The groups are shells around one centre, one inside the other: the same stretched ball of 4 dimensions in 6 sizes.
Some rows, each with its group after it:
[ 26.2  28.3 -41.8  55.2  47.8  -2.1   0.0  12.6   0.8 -13.5  -4.1  -0.3
 -27.4  45.6   4.6 -33.7 -41.0  26.8  40.5  10.0] | J637
[ -7.1 -23.0 -33.8  13.3  21.2  -9.7 -38.2 -12.3 -23.5 -48.1 -27.9  12.6
 -24.2  42.1  -4.2   3.3 -24.5  -0.5  -4.9  -3.0] | J770
[  5.1  -2.0 -36.5  40.7  36.9 -16.6 -16.9   9.7 -11.6 -30.5 -20.1  -2.2
 -31.6  42.6   4.2 -14.3 -52.5   7.9  12.1   0.0] | J288
[ 44.3  64.0 -53.7  49.1  56.0  41.5  19.0   9.0  -2.6  16.2   9.4  -5.7
 -20.0  60.0 -12.5 -28.0  25.8  38.1  70.1  20.3] | J637
[  5.6  34.8 -60.9   2.7  35.7  40.9 -15.4  -8.0 -30.2  -4.6  -6.8 -13.0
 -34.8  37.2 -28.1  36.0  60.0   7.5  40.0  14.8] | J288
[ 17.3  12.5 -39.2  38.4  39.8   5.5  -7.8   4.6 -12.0 -18.4 -13.1   1.4
 -22.5  54.5  -3.1 -19.4 -20.2  16.2  25.8   4.5] | J770
[-14.2  -0.3 -49.5  17.1  26.6 -24.1 -43.8  -5.2 -12.6 -48.4 -15.3  -1.0
 -50.5  -2.1   0.6  21.7 -41.9   2.6  13.3   8.0] | J770
[ 14.0  56.2 -66.7  18.4  44.6  35.4  -7.3   0.3 -16.0   2.5   5.1 -17.0
 -43.0  22.6 -21.9  25.5  43.0  19.1  59.5  22.1] | J288
[ -2.8   5.0 -48.2   0.8  26.3  22.9 -28.5 -13.4 -32.0 -25.2 -19.0  -0.3
 -28.1  42.5 -21.0  27.0  33.2   1.0  15.9   5.7] | J603
[  7.1   4.9 -43.1   7.9  25.4  19.9 -28.6 -20.0 -22.1 -31.2 -14.9  14.7
 -18.8  45.3 -14.8   5.0  22.7  11.9  20.2   7.5] | J229
[ 50.5  70.7 -54.3  56.7  58.4  37.2  21.0   8.8   6.7  15.0  15.3  -0.4
 -19.7  54.6  -7.6 -40.1  14.8  46.6  78.3  24.4] | J377
[ -8.7   5.5 -52.0  -5.8  23.4  19.7 -36.3 -17.6 -32.1 -30.5 -17.5  -0.1
 -34.2  28.7 -21.9  37.6  34.9  -0.8  16.3   7.8] | J603
[ 31.6  59.1 -58.4  35.7  48.5  33.0   1.8   0.1  -2.9   2.0   9.6  -2.1
 -29.3  36.1 -12.9  -9.8  25.3  34.4  66.5  23.5] | J603
[ -4.3 -21.5 -33.2  16.7  20.8 -13.9 -40.0 -14.8 -17.8 -51.9 -25.1  18.3
 -23.4  37.6  -0.5  -4.4 -32.0   4.7  -2.1  -1.1] | J637
[ 42.0  69.4 -57.7  45.1  56.2  44.2  17.7   8.1  -3.4  18.1  12.2  -8.5
 -24.3  53.2 -15.3 -19.5  34.0  37.6  74.5  22.9] | J770
[ 33.5  53.9 -54.4  42.2  48.5  24.8   1.7   1.3   0.8  -1.9   8.7   1.5
 -27.1  37.9  -7.6 -20.7   9.0  35.8  63.1  21.1] | J603
[ 24.4  23.7 -42.2  40.7  38.8   3.7 -12.7  -4.2   0.5 -24.9  -2.9  14.4
 -21.8  39.6   1.1 -29.9 -22.9  29.5  39.4  12.7] | J637
[-15.0 -10.1 -45.5  -0.7  22.9   6.2 -37.0  -9.9 -35.3 -35.3 -26.2  -4.8
 -35.4  34.3 -16.7  35.7  10.9  -9.1   1.7   0.5] | J229
[  6.6  20.3 -48.1  43.2  43.7 -12.0 -11.2  16.3  -8.2 -19.1 -10.0 -14.5
 -43.9  26.6   2.1  -2.7 -44.6  11.2  30.1   7.6] | J229
[  8.8   1.4 -36.8  43.2  36.6 -18.3 -18.3   6.7  -6.3 -32.9 -16.0   3.7
 -30.3  38.1   6.6 -20.9 -56.3  13.5  16.9   2.7] | J770
[ 18.0   9.4 -37.8  36.9  33.5  -4.4 -20.5  -7.8  -2.0 -34.6  -9.1  19.1
 -20.2  39.9   3.4 -29.4 -32.5  24.7  27.1   8.7] | J377
[ 37.8  67.8 -60.9  31.3  48.9  47.8   5.6  -5.3  -4.5   8.2  13.5   1.1
 -23.7  42.3 -18.7 -10.3  49.4  38.5  74.0  26.1] | J288
[-17.3 -18.6 -42.5  -0.8  16.0 -10.2 -51.5 -20.3 -25.0 -55.0 -24.4  11.7
 -35.4  17.9  -7.9  25.6 -11.8  -3.3  -1.8   2.3] | J603
[ 19.9  52.0 -59.1  43.9  51.0  10.3  -1.0  13.3  -2.4  -2.4   5.3 -16.2
 -44.8  21.6  -5.4  -2.1 -11.2  24.6  57.8  19.2] | J229
[  4.4  -7.0 -38.3   5.4  22.6  18.2 -30.9 -20.6 -26.4 -34.8 -20.9  16.9
 -14.4  54.2 -15.1   3.8  21.2   7.5   9.6   3.1] | J377
[-30.2 -30.3 -44.2 -19.5   9.2  -4.0 -60.6 -25.6 -39.4 -58.1 -32.5   7.3
 -37.5  19.0 -17.0  50.3  10.3 -16.2 -14.6  -1.1] | J377
[ -2.3   0.3 -41.8  39.5  35.0 -30.4 -27.8   7.6  -5.7 -41.0 -15.8  -1.7
 -43.9  16.5   9.2  -6.4 -69.3   8.1  14.7   4.1] | J229
[-23.7 -25.2 -43.2 -14.1  13.6   3.5 -50.9 -21.2 -39.9 -49.0 -31.8   4.3
 -33.2  31.0 -18.6  43.5  16.0 -14.2 -10.5  -2.3] | J288
[-27.2 -31.6 -40.2  -6.5  14.7 -10.0 -50.8 -13.9 -37.7 -52.0 -35.2   0.0
 -37.3  28.1 -12.1  40.0  -8.7 -17.1 -16.3  -5.2] | J637
[ -6.1 -19.8 -33.2  31.0  24.7 -36.4 -40.6  -4.8  -7.3 -57.4 -22.3  14.7
 -34.0  20.6  11.0 -11.9 -72.6   6.9   0.3  -0.1] | J377

New rows. What belongs after each?
[ -7.0  -5.3 -41.0  35.0  33.8 -28.1 -27.3   9.5 -12.8 -38.7 -20.5  -7.3
 -44.1  22.6   5.5   1.6 -63.0   1.6   8.3   0.7] | J229
[-15.6  10.6 -58.7 -11.8  23.0  19.7 -40.1 -16.9 -34.4 -29.7 -16.1  -7.7
 -44.0  15.9 -24.7  54.3  41.0  -4.8  19.0  10.5] | J377
[ -2.1  29.8 -59.4  21.6  40.9   8.2 -16.1   9.7 -20.8 -12.1  -8.6 -24.1
 -51.5  18.1 -13.0  30.7   0.9   3.5  34.7  11.7] | J637
[  9.9  39.5 -57.6  37.3  47.5   6.0  -5.9  15.0 -10.6  -6.6  -2.7 -21.1
 -47.2  23.4  -7.0   9.7 -13.7  13.9  45.0  14.1] | J229
[ 16.3  40.3 -54.0  43.9  49.4   6.1  -0.9  16.1  -7.1  -4.9  -1.6 -17.6
 -42.1  30.7  -4.5  -3.1 -18.5  18.5  46.8  13.8] | J603
[ -7.9  -8.3 -39.7  37.0  32.6 -34.9 -30.9   8.5  -9.4 -44.5 -20.7  -3.7
 -44.7  17.8   9.2  -2.0 -74.0   2.6   6.7   0.5] | J770
[ 43.4  66.2 -57.2  33.7  50.7  55.6  12.8  -3.6  -7.2  14.9  11.4   1.4
 -16.2  58.5 -20.9 -17.3  57.3  39.2  73.1  23.7] | J288
[ 13.1  17.5 -42.9  47.0  41.4 -15.2 -14.2   8.4  -0.7 -27.0  -7.7   0.3
 -35.6  28.1   6.7 -19.8 -53.0  19.6  31.1   8.8] | J603
[ -4.8   2.4 -47.0   7.5  28.8  14.9 -25.3  -5.4 -31.6 -24.1 -21.1  -6.9
 -32.1  42.6 -17.3  25.7  16.8  -2.1  12.5   2.9] | J229
[ 11.2  41.0 -60.2   8.8  39.0  43.1  -9.5  -5.1 -26.8   0.2  -4.0 -13.2
 -33.3  40.3 -27.2  28.5  58.4  12.0  45.5  15.9] | J637
[  6.5  28.4 -56.4  12.1  31.8  15.1 -28.7 -14.5 -12.8 -26.5  -2.3   5.3
 -36.8  15.3 -12.4  16.1  17.1  17.8  39.6  17.8] | J637
[ -1.7  -1.4 -39.4  46.6  37.3 -36.6 -23.9  13.8  -4.4 -39.3 -17.7  -5.1
 -44.4  19.4  12.5 -11.7 -82.9   7.6  13.0   1.8] | J377
[-25.3 -22.8 -44.1  -0.3  14.9 -23.4 -58.1 -17.5 -23.8 -61.9 -25.8   7.8
 -44.4   3.9  -4.3  32.6 -29.9  -7.3  -6.2   1.9] | J770
[-22.7  -6.8 -51.7   2.8  20.6 -18.3 -51.8 -12.0 -22.1 -51.7 -19.3  -1.9
 -52.1  -3.8  -6.3  39.3 -22.9  -4.7   6.7   6.8] | J637
[ -8.6  23.4 -58.4  24.3  38.6  -9.3 -24.5   9.9 -15.7 -23.4  -9.2 -22.2
 -57.9   3.2  -6.2  30.2 -24.9   2.9  30.1  11.4] | J288
[ 22.7  34.7 -51.1  17.9  39.0  42.2  -5.5  -8.8 -20.5  -3.3  -4.5   1.4
 -18.2  57.3 -21.6   1.3  48.6  20.7  44.1  13.9] | J229
[ -3.7  -7.5 -38.4  31.4  32.7 -17.3 -24.0   7.1 -17.9 -34.6 -23.1  -5.4
 -36.0  36.8   0.7   0.7 -46.4   0.3   5.7  -1.6] | J770
[  5.6  14.1 -50.1  -3.4  25.6  36.6 -26.8 -22.1 -29.9 -21.7 -13.0   8.1
 -20.6  46.6 -25.4  22.3  56.3   8.9  25.7  10.3] | J288
[-13.6 -12.6 -41.3  29.1  26.6 -41.0 -43.8  -0.3  -7.5 -56.2 -19.9   3.5
 -47.6   2.9  10.4   4.7 -75.8   2.8   4.0   2.8] | J288
[ 30.0  56.7 -59.6  23.4  43.1  42.8  -4.8 -10.6  -7.8  -1.0   9.4   3.9
 -25.3  36.4 -19.0  -2.2  47.9  33.3  65.5  24.4] | J288
[ -4.8  19.9 -56.0  20.0  32.1 -10.1 -35.3  -5.7  -8.6 -36.4  -5.7  -2.2
 -50.3  -2.1  -3.4  19.9 -22.6  11.3  31.3  15.0] | J377
[ 31.5  56.2 -55.3  51.5  56.0  21.8  13.0  17.5  -3.1   9.2   5.3 -15.8
 -33.8  43.9  -7.1 -16.9  -2.3  29.2  61.9  17.5] | J770
[-18.6 -26.9 -37.9   5.3  15.1 -23.5 -54.4 -18.5 -21.0 -62.5 -26.9  15.1
 -35.6  15.8  -1.2  17.0 -35.6  -3.1  -7.9   0.1] | J770
[ -6.7 -13.5 -40.3   2.9  18.6   1.0 -43.2 -21.7 -23.7 -47.8 -21.9  16.5
 -25.4  32.8 -10.0  13.3   0.3   3.4   4.1   3.3] | J229
[ 26.6  66.3 -65.2  27.3  50.4  45.3   5.3   3.8 -13.2  13.4   9.0 -16.4
 -35.4  37.0 -22.2  11.0  50.2  26.5  68.6  23.6] | J637
[-19.9 -32.1 -35.8   3.2  16.5 -13.9 -46.7 -12.6 -31.8 -53.4 -33.5   6.2
 -31.6  34.0  -7.4  22.9 -21.8 -11.3 -14.9  -5.8] | J770
[ 36.6  46.0 -49.4  32.0  45.4  44.8   5.6  -5.1 -10.9   3.9   2.2   5.8
 -12.8  64.1 -17.3 -20.6  41.1  32.1  55.9  16.9] | J637
[ 39.9  62.2 -56.9  27.0  46.4  55.7   5.9  -9.6  -8.5   9.4  10.7   5.4
 -15.8  54.6 -21.8 -12.5  62.1  37.8  69.9  23.8] | J377
[ 22.5  47.4 -58.8  12.0  38.6  46.7  -9.9 -14.3 -16.8  -3.2   3.4   2.5
 -24.6  41.0 -24.1  10.5  61.3  25.2  55.1  21.0] | J637
[ -9.2   9.9 -53.6   4.6  30.2  14.1 -27.1  -3.5 -31.9 -22.1 -18.3 -14.1
 -41.5  29.6 -19.0  38.4  19.6  -4.0  17.3   6.1] | J229
[-19.9 -21.5 -43.6 -13.1  12.0   0.8 -55.3 -27.4 -32.4 -54.6 -26.6  13.6
 -31.7  23.1 -15.4  35.6  11.9  -6.7  -4.8   1.8] | J288
[ 35.8  35.1 -42.1  44.0  45.0  23.4   2.7  -1.3  -2.4  -7.7  -0.5  11.2
 -12.8  60.5  -5.4 -36.3   1.8  33.6  47.9  13.5] | J288
[  6.8  37.2 -57.6  38.0  46.7  -0.1  -9.1  15.5  -9.3 -10.2  -3.4 -21.4
 -50.5  17.6  -5.1  10.9 -22.1  12.7  42.5  13.7] | J770
[ 22.9  59.0 -63.0  32.4  49.6  30.3   0.8   6.0  -8.6   4.9   7.4 -14.7
 -39.5  29.2 -15.2   6.4  24.6  25.4  63.1  21.7] | J603
[-19.6   0.4 -52.7   7.7  29.2  -5.5 -34.4   2.0 -30.6 -31.6 -22.2 -19.1
 -51.6  15.8 -12.3  43.7  -9.2 -11.0   8.1   3.3] | J637
[ 11.9  34.3 -55.8  15.3  39.4  34.8  -8.3  -1.9 -24.9  -3.0  -6.7 -11.9
 -31.5  44.8 -22.2  19.2  41.3  11.7  40.5  12.9] | J603
[-16.6 -30.1 -35.5   5.3  15.5 -18.6 -50.7 -17.3 -24.8 -59.1 -29.9  14.3
 -30.9  26.8  -3.3  14.8 -29.9  -5.0 -10.6  -2.8] | J229
[ -0.8   9.9 -48.0  21.6  36.5   8.0 -15.0   7.2 -26.4 -16.5 -18.5 -16.1
 -36.9  42.8 -12.7  17.5  -2.3   0.0  18.4   3.1] | J288
[ 16.1  38.0 -55.7  16.8  40.5  39.2  -5.9  -2.8 -23.0  -0.6  -4.9  -9.2
 -28.2  48.2 -22.7  14.3  46.1  15.1  44.2  14.1] | J603
[ 19.2  36.8 -55.0   7.3  36.5  52.7  -7.8 -13.0 -26.8  -0.3  -4.8  -0.9
 -19.2  57.2 -28.8  14.8  71.1  17.3  44.4  14.5] | J377
[ 27.3  67.7 -64.6  43.5  54.5  24.2   5.5  12.5  -1.1   8.0  12.3 -17.3
 -43.5  23.1 -10.1  -1.6   9.3  30.7  71.2  24.6] | J288
[ -1.6  -7.6 -37.0  35.4  32.9 -22.8 -25.2   6.1 -12.7 -38.3 -21.4  -0.9
 -35.6  33.1   5.2  -7.0 -56.9   4.5   7.2  -0.2] | J229
[-26.8 -31.5 -40.2  -2.7  14.5 -17.4 -54.0 -14.8 -32.6 -57.2 -32.8   3.7
 -39.2  20.9  -8.1  35.1 -21.3 -14.2 -14.9  -3.8] | J603
[  6.6   9.2 -45.8   9.2  25.7  15.0 -32.1 -21.1 -16.9 -34.7 -10.8  16.8
 -23.4  33.9 -12.5   4.8  16.8  15.1  24.7  10.8] | J770
